The same things were measured in two ways. Each way mixes the same 10 hidden numbers, adds some noise and spreads widely along 5 directions of its own, which tell nothing about the thing.
Some things both ways: the first way, then the second way.
[ 20 -25  30   6  24  -4 -22  11  27  14  51  -1  11 -28  37  23 -32   8
  22   6]
[  3 -20 -25  18  -6 -26 -21   9  -9   5 -21 -13 -18   8   8 -31  10]

[-16   2 -37 -14  -1  14  -5 -32   6 -20  -1 -20  66 -23 -14  26   6 -15
 -21  54]
[ 12 -12 -11  29  -8 -33 -19  12   2 -30   9 -12 -15   6   0  -7 -10]

[ -2  17   7 -10  14  29  20  22 -33 -15 -70  17 -21  20 -27   7  11  15
  21 -67]
[ 11 -13   4   1   1  18  21 -28 -20  16 -15  -6 -17  -7 -17  56 -37]

[-18 -18 -40  27   3  31  15 -11  17 -30   7 -22  79 -19   2  22  10 -17
 -42  23]
[ 30 -30 -25  41   7  -4   2  40  -9  20 -19  -5 -41   7  19 -20  -9]

[ 42  10   3  26  -3   7   5 -14   7  21  21  -6 -38 -16 -33   4  13 -11
  -6  39]
[  5 -18 -34  18  17   6   4  25 -17  53  -8  14 -39   8  43 -19   0]

[-15  10  -8 -26 -13   1  21   2  -6 -13  -7  12  22   6 -17   1   1 -17
  21  -1]
[-22  15  -4 -25 -25 -29 -20  13  14 -11   7  -8 -10  17 -18   5  12]

[-12   8  -4 -11   6  13  -3  -6  -7 -14  -7 -12   5  -2   8   4   1  13
 -10 -17]
[-10   2  -6  -8  21  13   2 -13   3  13   1   9 -18  -1  29   5 -23]

[-20  -5  -8  18  -5 -12  47  11   9  -9  27 -11  48  -1 -21 -15  17  -6
 -57  62]
[  6 -41 -45   3  13 -25  -1  -3  17  34 -23 -42 -37  10 -13 -20   0]

[  0 -15 -22  18  -2  18 -24  -7 -13   5  -7 -14 -44 -19  30  21 -32  14
 -14 -27]
[ 19  11 -21   5 -16  18  22 -22   2 -15  25  -4   3 -30  -2  -1 -31]

[ 28   4  37 -37   4  -2   3  34 -15   3 -30  35 -25  35  -7 -14   4  13
  24 -55]
[ 15 -28   8  15  13  -4  14 -27 -11  15 -39  22 -40  13  -2  28  -1]

[ -9 -17   3  -9 -18 -20 -21   9   1  11  35   8   4  14   4 -21  -5   5
   8 -17]
[ 10  44  -1   4  20  28  20 -41   8 -19  13  23  -6 -13  21  10 -38]

[  7 -15 -19  11 -14 -20 -19 -22  21  19  42 -14  17  -3   9  -9   0 -11
 -27  33]
[-29  31 -22 -51  -7 -14   3 -39  16  28   3 -14  -3   2  -1  28 -10]

[  8   0 -14  17  18  34 -19  -3  -4 -16 -53 -12   5  -5  16  23   2  16
 -34 -29]
[ 21  -2 -16  -6  19  20  23 -38 -20  42 -31   5 -17 -10   8  21 -19]

[-27   5 -42  16   2 -16 -41 -29   3  13 -34 -37  25 -47   2  36  -9   5
   1  55]
[-16 -49   4 -35   8 -16 -12  -6  27  23 -26 -17  -9 -11 -13  22  -9]

[-22 -20  16  -7  17  -7  16  17  13 -17  31   7  62  15  18 -14   3  11
 -13 -17]
[  4   8   9  16  21   5   0 -17  -2 -17 -13 -18 -16   6  -7  21 -26]

[-33  -6   9 -13  -3 -24  16  17 -13  -3   7  17  11  15  -5 -20  -1  11
  30 -32]
[ 23 -21  -6  11   0  -1  22  -9   9  -2  -7  -5 -22 -16  11   9  -7]

[  9 -21 -13   1   3   6 -41   0   0  21  24 -11   6 -22  -3  22  -9  17
  29 -31]
[  9   6  -7  23 -18   1   7 -20  -7 -19  18   0  -4 -14  11  36 -53]

[  1  10  -5  -3  30 -15 -32 -17  14  17 -24  -4  -2 -22  17  43 -37   6
  13  10]
[ 28   5 -18  10  13 -30 -10  20  -6  -5 -17 -11  -9 -12  10 -31  18]

[ -8 -23   2  12 -13 -36 -18 -28  18  24  55   7  21 -11  -1 -12  -5 -28
  54  48]
[ 22 -10 -12   8   6  -1  17  -8 -13   2   3  17 -18 -20  34   2  -8]

[ 46   4  15  10   5   7  -6   3  16   6  27  -2 -10 -13 -12   5  15   9
 -16  11]
[ -9   1   3  14   5   1 -17   8  -5  24 -12  -5  -8  13  13  15  -4]

[ 15  27   0  -2  17  16 -15 -14 -15  -1 -47 -12 -33 -22 -12  27   3  18
   7   2]
[-10  18  24   5   5   6 -17  19  -7 -23   2   8   7  -6   5   0   0]

[ 31  13   7  10 -21  11  -7  -7  11  27 -12 -18 -24  22  -8 -20  18 -31
  -9  22]
[ 19  -1 -22  -2  -7 -37  -2 -43 -19 -16 -13  17  -5 -23   0  15 -35]

[ 27  -3  12  -4  16   9 -29  -6   7   8   2   2 -23 -13  17  24 -21   7
  12 -11]
[ -4 -21  -7   1  10  -4 -10  -3  -3  20 -23  -1 -26  14  15  -1   0]

[ -7 -21  15   4 -15 -15 -13  15  11  -1  46   5  30 -14  -3  -9   1  -3
  21  27]
[-29  17  11 -14  20  22 -18 -10  19   0 -11  11 -11  20   5 -14  -6]

[-14   8  -7 -19  -7  -7 -14  -1 -18  14 -21   6 -22   1 -12   8 -16  -1
  46 -23]
[ 21 -45 -22   6   4 -11  17 -11   3  12  -7  14 -34 -12  25  12 -23]

[ -4 -41   3   1 -10 -14 -33   3  26  -2  55  14  36  -8  43   2 -34 -14
   9   3]
[-15  48  -1 -25  13  21  -3 -21  14   0   0  13  -7  14  -1 -12  -2]

Other things, the second way, with their names:
(810): [ 19  18 -12  13  -2  22  -3   7  14   5  -7  -5  -4   6   6 -39   3]
(425): [  2 -35 -20  -4  13  16  17 -24   1  37 -33 -14 -41  11  14   6 -19]
(149): [-13  -8   7  18  12  -9 -16  22  15 -29   2 -12 -32  20   6   2 -24]
(284): [ 17   8   9  14 -22   8   1  15  21 -29  15  -8  12 -12  -3 -26  25]
(885): [  2  10   0  -4   4   0   6  -6   7   0  -3  -3 -23   8  15  11  -7]
(808): [ 13 -15  -1 -10 -27 -29   2  19 -27  11 -20  12 -26  11   7  -3  50]
(201): [ -8  22  -1   8   9  25  -5  -5 -11  26 -12  -7  -9  10  38   0  -3]
(669): [ 20  18 -20  12  -2  -7   4   9   7 -11  -5  13 -23   2  24 -34   7]
(45): [ 14  -5 -32  12 -25 -22   9  19  15  -3   7 -32 -26  -2   3 -11  -2]
(274): [  8 -14 -12  -2   0 -10  -4   0  18 -25   3  -9 -10  -9  20 -27  -7]
(739): [  7  10  -3  -8   6  26  20 -31 -29   0   3  28  -5 -19  -6   7 -10]
(974): [ 19  51 -15  -2 -12   4  -3 -23   3  -4  17  11  38 -41   5   3 -25]
(617): [  7 -47  15 -12  27 -11  12  -2  15  22 -23  22 -27 -25  25  42 -20]
(420): [ 37 -12 -20  16  -2 -11   9  -1 -23  28 -16   9  -9 -19  33  -9  24]
(988): [ 25  31  12  31  42  10  20  -9 -22 -21 -12   9 -23 -10   2  21 -17]
(433): [ 33 -23 -28  13 -22 -33  -4 -25   1   4  -2 -28   1 -16  13   9 -11]
(636): [ 12 -52  -5  19  29  -3  14  30   7  26  -6  -2 -44 -11  17  38 -41]
(957): [-10   9 -14 -22 -30  -4  -2 -17   8 -12   5 -10 -11  14  -1 -12   1]
(242): [  8 -30   2   7   1  -1  -1  -6   6  13 -39 -21 -40  38   0 -24  44]
(620): [ -4  45  -6   6   1   4  -4   7  -5 -13   5   5  -6   7   1 -13   0]
(192): [  4  11   6  23 -16 -10 -18  10 -24 -28   7  11   4  -2 -15  -5  -1]
(918): [ 20 -13 -32   8  -1  -8  11  -3  -6  21 -23  -4 -35   6  13 -17   3]
(414): [  3  -8  26  28 -15  10 -16  37 -30 -12  -1  35  -1  -4 -20   8   2]
(350): [-11  26  -4   4  39   6   1  10  17   2  21  -2 -16  -3  10  24 -35]
(925): [  2 -21 -19  12  21  -9  -5  11  -2  26 -37  12 -48  16  32 -17 -10]
(638): [ -6 -13 -17  -4 -30 -17 -11 -40  -5 -21 -11 -23  -6  12 -22  -8  -3]
(307): [  1  11  27  11  20   0   6  -5  -8 -53   7  28 -27  -2 -16  37 -39]
(2): [ 17 -29  -9  16   4 -14 -10   5  -4   6 -23   3 -21   2   4  -9   2]
(512): [  7  10 -18  -1 -20  -8   3   6  10  29   0 -20  -9   2  41  -4  14]
(363): [  6  -9   0  36   8  -1 -11  40   3 -16  -6  -4 -37  26  17 -26   4]
(697): [ -5 -19   9   3  31  18   9   7  10  29 -17 -16 -30  -1   7  39 -30]
(798): [  5  43  -7 -30   2  17  20 -37 -15   0   1  10  14 -32  -9  20 -24]
(844): [-15   7  17  22  37  -3 -37  34   7  -1 -14  20 -13  14  12 -12  -5]
(898): [ -2   4 -11  -6  18  19  -5  -2  31  18 -25   1 -32  39  19 -58  34]
(532): [-16 -26  21   9  50  22   5   0   1  24 -18   3 -42  12  -8  58 -44]
(590): [  2   5  -9  -2  13  -1  -2  -3   1   8   1  -4 -11  -3  11   0  -3]
(294): [-23  52   2 -22 -25  21   7 -45  -5 -13  21  13   5  10 -10  14  -9]
(258): [-16  18  -7 -17  10   0  -2 -34  29   5  -4  -9   2  -2 -21   1  -1]
(845): [ -2   9 -11 -13 -42 -17   4  10  -7  -5   9   2  -7  -6   5   6   4]
(90): [  4   2  -7  -3  10  17  13   1   6  23  -7   8 -18  -7  22  -7   1]
(695): [ 37  14   3  33   6   4  17 -17 -12 -48   6  -2 -18  -1  -2  -7  -3]
(941): [ -3  29   2  12  23   9 -11  13  -6  20 -18   0 -19  22  38 -19  22]
(480): [ -4  41  -7   8  -2  -5  -7 -11   2 -19  13  16 -10  13  14  -9  -6]
(870): [  9  21 -18 -18 -16 -28 -15 -14   2 -11 -21  -2   0   3  -7 -37  26]
(143): [ 26 -12  -2  28  19   0   1  22  -5   7  -5   8 -10 -25  33   8 -27]
(448): [ 10 -40 -31  10   9 -16  -3 -39 -18  18 -28   6 -23  -7  -3  -6 -21]
(867): [ -4 -41  54  62  35  48  10  45   3 -15  -9  14 -66  35  11  34 -19]
(115): [ -3 -19 -13  -3 -25 -39 -12  -8   7   0 -23 -33 -21  15 -14   9   8]
(396): [ 19   7 -21  -9   8  -2  20 -22 -15  19  -5   9  -5 -26  16   5  -7]
(180): [  9  17  -9  -6 -17 -11  -1   9  13  -2   2  -5  -2 -11  17   0  -4]
(65): [-11 -12  -2  -4  -4   1  -9   2  14   5  -7  -3 -18  13 -11   2  -9]
(764): [ 37  14   9  12  -2   8  11  -3  -6 -22  -9   6  10 -27   8 -21  25]
(325): [ 43 -43 -27  19  -1 -32  -9   4   2   7 -46 -47 -20   3   1 -40  26]
(917): [ 30  -3 -13  46  -4  -4   2   8  -1 -37   8   3 -24   2  -8  -3 -38]
(14): [-15  43 -19 -29   3  -6 -23 -39  24  -6  -3  -2  21  -7  -3 -33  -2]
(770): [-12  17  15  27  68  33  -3   8  -5  19 -14  43 -45  21  36  24 -46]
(490): [ 10   2  10   4   7  -2  -6  14   1  -8 -11   3 -13   2 -14  -8  17]
(776): [ -1  57  15  -3  33  35  -4 -26   3 -23   7  12  13  -5 -14   0 -25]
(120): [-10 -12  -1   7   3  -7  -5   4   9  -6   1   3 -25   6   0  20 -30]
(87): [ -5  28  10  -8  -1  -4 -24   0  -1  -9 -31  25  -5  19 -14 -29  26]
(524): [ 34 -24 -18  21   0 -28   0 -11   4  -7 -15 -31 -12 -17  41  -9  -5]
(9): [-16   3   5  18  -6  -5 -32  19  26  -6   1   1 -11  22  10  -5 -11]
(244): [-21  15  13  -1  27   6  -6  25  12   8 -10   8 -27  11   3   8  -3]
(740): [ -6 -22  15   2  14  -4   2 -10  25 -34  16   1 -12 -15 -25  30 -34]
(63): [  5  -8 -11   3  27  -5   4 -24  -5  27 -18  17 -24  -5  21  30 -31]
(360): [  1 -24   9  13 -17   9  -4  10  10  -8   3  -7  -7  -3  -6   9 -12]
(510): [-14  15  39 -16  44  46  -4  -2  14  15 -29  21  -3   4   6   1  10]
(191): [ -3 -28   4 -13   1 -10   6  27  12  31  -4  -8 -22 -11  13  46 -14]
(592): [-10  26   6 -15 -18  12  22 -33  -2 -27  10 -29   3 -11 -33  27 -11]
(775): [ 10 -33 -26   2  11 -22   1 -18   9  21 -24 -10 -37  15   9  -3  -5]
(758): [ 23 -32  -3  24 -17 -11   3 -29 -14 -22  -9 -16  -9  -6  -4   8  -7]
(60): [ -7 -21 -16 -21   1  -5  12 -33  -8  27 -13  12 -23  -9   5  28 -22]
(123): [ 14  45 -27   8  37 -15   6  20  -3 -10  -1   8 -32   0  44 -37   8]
(132): [ 22  27  -7  14  19  -1   8  -9  -9 -18  -2  11 -11 -13  20 -17   0]
(114): [-21  20   3 -33 -24   0  -3  -5   7  16  -8 -36   3   3 -16  21  14]
(637): [ -9   8  17 -18   7  24  -2   5  25  15 -18 -29  -1   8  18 -15  33]
(652): [ -2  18   1  15  35  26  10  19   0  -1   9  17 -15 -18  -4   9 -34]
(604): [  9 -12  11   4  -2  -3   3  -3   9   6 -15  -5 -12  -1  -5  22   0]
(799): [ 16  20 -25   3   4  -9  -2 -12  -5  -5 -15  -4 -10   0  38 -44  19]
(223): [ 43 -12  -5  38  12 -19  -5  36 -14   8 -20   0 -14 -17  40 -10  10]
(892): [  3   9   2 -17  -4   4   7 -47  -7 -13  -5 -30  15 -21 -21  32 -22]
(516): [ 25  41 -23   8   4  -7  18 -23  -7 -20   1   0  -5 -16  38 -31  11]
(410): [  7  11   2  -2  18   8   5  -9   1  -9   3  14  -9 -15   1  22 -40]
(696): [ -2  35 -29 -35 -31 -43   1 -34  24 -40  14 -41   2  -4 -31  -3  -6]
(376): [  1  -2 -15 -17  12  16   7 -10  14   6 -11 -12 -17   3 -12 -34  11]
(394): [ -9   2  21   2   5  -4  12  -1  27 -34   1 -17 -25   5   4  18   3]
(815): [ -6   8 -10  -9  26   0 -25  39  39  35 -25  23 -19  17  18 -50  30]
(580): [-12  25   1  -3 -22  -7 -11  26   8 -27   8 -38  -4   8 -15  -4   5]
(250): [ 23 -26   5  44   1  -9 -12  29  -4 -17  -7   0 -28  11  14  -2  -6]

Some of these things the first way, each followed by its name:
[ 10   0  -8  -7 -13  16  16   1  -1  -2  11 -10  -3  16  11 -12   6  -5
 -37 -12] : (120)
[  7  10  26  11   6 -10 -12  -2  -1  20  10   7 -39   6 -16 -10  -3   3
  28  -2] : (799)
[ -3  -5   9  24   1 -18  -2 -26  28  11  57  -9   3  16  25 -29   0 -10
 -23  14] : (524)
[ 20  -9   5   5  -1  23 -15  -4  17 -12  -2  -6  -5   7  55   4 -21 -12
 -41  -8] : (870)
[ 30  16  22 -24   0  20 -14  23 -49  13 -45  21 -89   5 -42   6   2  30
  47 -58] : (294)
[ -7  -2   3   2   2 -20  26 -18  28   8  50  -3  14  37  29 -32  -8 -19
 -50  10] : (123)
[ -2  12  -1  -2   0  19  12   3  -1 -21 -25  -3  16  -1  -1   6   8  -6
 -14   5] : (2)
[ 10   3 -14  -1  -7   3 -12 -22  -4   8  -3   2 -27  15  -1  -5  -5  -5
 -16 -13] : (885)
[ 28  30  31  19  17  25  11  11 -19  -1 -17   1 -53   4 -47  -8  34  28
   8 -32] : (201)
[-21   2 -29  17  12  34 -13  -2 -30 -11 -56 -23  12 -15 -32  24  15  25
  -9 -19] : (425)
[ 21  28  14 -15  -3  -5   8  11  17  -5   2  -4  23 -11 -29   5  24  -4
 -14  45] : (844)
[ -4   3 -21  -1  11  -4 -32 -26   2   3 -10 -11  12 -29  -3  32 -14   5
   3  28] : (590)
[-17 -28 -25  41  -9   2 -12 -22  21  -4  13 -26  47 -10  36  -6   5 -17
 -29  29] : (798)
[ -3 -23  -1   2 -12  -4  -7  10  10  -1  32   6  24 -15   8   6 -12  -9
  15  10] : (65)
[  9 -13  11   1   8  -4   0   9   8  11  22   4  13   6   2  -4  -1   2
   4 -12] : (115)
[-13  31 -20 -28   3   0  -5 -18 -10  -6 -60 -17 -18  18  35   0  -4  13
 -30 -39] : (617)
[  6 -14  -6 -10  11   8 -16 -23  -7  -3 -12  14 -13  12  20   7 -24  -2
 -15 -11] : (695)
[ 39  15   7   3  -4  23   3   6 -17   1 -48   5 -29 -30 -34  26  17  -7
  40  22] : (414)
[-21   9  29 -36 -15 -23  20  59  18 -32  22  39  28   5  24  -2 -25   2
  19 -41] : (815)
[ -5 -35  -8  15  -1  26 -24  16  19 -35  29   9  27 -21  56  26 -40   3
 -24 -38] : (810)
[ 32  -7  -3  15  10  17 -22  -2  -3  21 -15  -6 -49  -2  10  20 -22   7
 -17 -22] : (918)
[ 16  23  14 -42  12  23   7  29  -6 -16 -24   5   4  24  -7   4   9  21
 -23 -58] : (770)
[-29   0 -37  -2 -11  -8  -9 -18  -9  12 -15 -11   5  11  -9   3 -15 -11
 -17   9] : (696)
[  5   4   9 -15  -3   3   9   7   3  -5   4   9  -1  19   5  -9  -5  -7
 -18  -6] : (775)
[  9  12 -15  15  -4  19  11 -24   4 -21  17  -6 -11   7   3 -10  15   2
 -45 -19] : (512)
[  2  16  32 -18  -1   0  22  15   6 -14  17  26 -15  26   8 -18  -7  -6
  18 -43] : (433)
[ 14  28  60   3 -14 -11  46  38  -8 -19  -9  36 -59  44  -3 -57  24   4
  -8 -29] : (510)
[  7  -4 -13 -14 -16  -8  -4 -19  -4  25 -10  -2 -10  28  -1 -17  -1 -25
  -3  12] : (307)
[-12 -14 -21  17 -21 -16 -17 -12  18  11  35  -2  22  -6   7  -4  -7 -19
  13   4] : (180)
[-12   3   9   1   0  12  20   7 -27 -15 -40   2   0  -4 -20  -4  20   3
  22   9] : (739)
[ 10  12   9  -7 -12  28   8  22  -3 -31 -43   7  23   7 -14  -1  25 -12
  -9   0] : (87)
[-14  -5  -2   0  -7   7  28  -1   0 -17  24   8  37   5 -26  -9  14 -15
  -1  18] : (363)
[-24  -1   4   0 -23  10  23  16 -11 -41   4  21  19  16 -20 -23  14  -7
 -23   7] : (898)
[  4   3   3   5  -9 -10 -15   9   2   1  -6   3   3  -8 -21   2   5   1
  -7  31] : (776)
[ 10   2  18 -13  26 -26  -3  11  -1  25 -16  14  -3  20 -12  -3   0  21
   4 -15] : (988)
[ -1  -5 -27  18 -19   0  -7 -29   2  12   0 -28  28 -11 -21  -9  29 -18
 -14  62] : (60)
[ 14   9  11 -13  -3  -1   2   8  12   3   5  -2  11  17   1 -12  13  -1
 -16  -8] : (63)
[-27   2 -16   8  -7  -4 -20 -25  -8   7  -1 -13 -15 -10   4   5 -17  -7
  18  13] : (274)
[  3   3 -18 -12  15   0  -3  -5  -2   1 -23 -12  28  -6 -11  17   9  16
 -29  12] : (532)
[ 32 -20  12  29 -11   4  -1  -4  22  16  39 -26  18 -12   2 -14  21 -20
 -34  78] : (448)
[ 32   0  16  51   6   4   0 -18  25  14  13   4 -47  13  18 -10 -15 -26
 -41  29] : (325)
[ 11  13  14 -25  13  -3 -12  16 -16   2 -37  24 -44   8   8  14 -23  24
  23 -62] : (604)
[ 14  -9 -19  27  -4   0 -30 -14  14  31  13 -27  21 -19 -28  13  12 -11
   0  44] : (925)
[ 10 -38  23  15  -3   5   8 -15  21 -12  66   5  29   6  40 -29   2 -19
 -11  25] : (758)
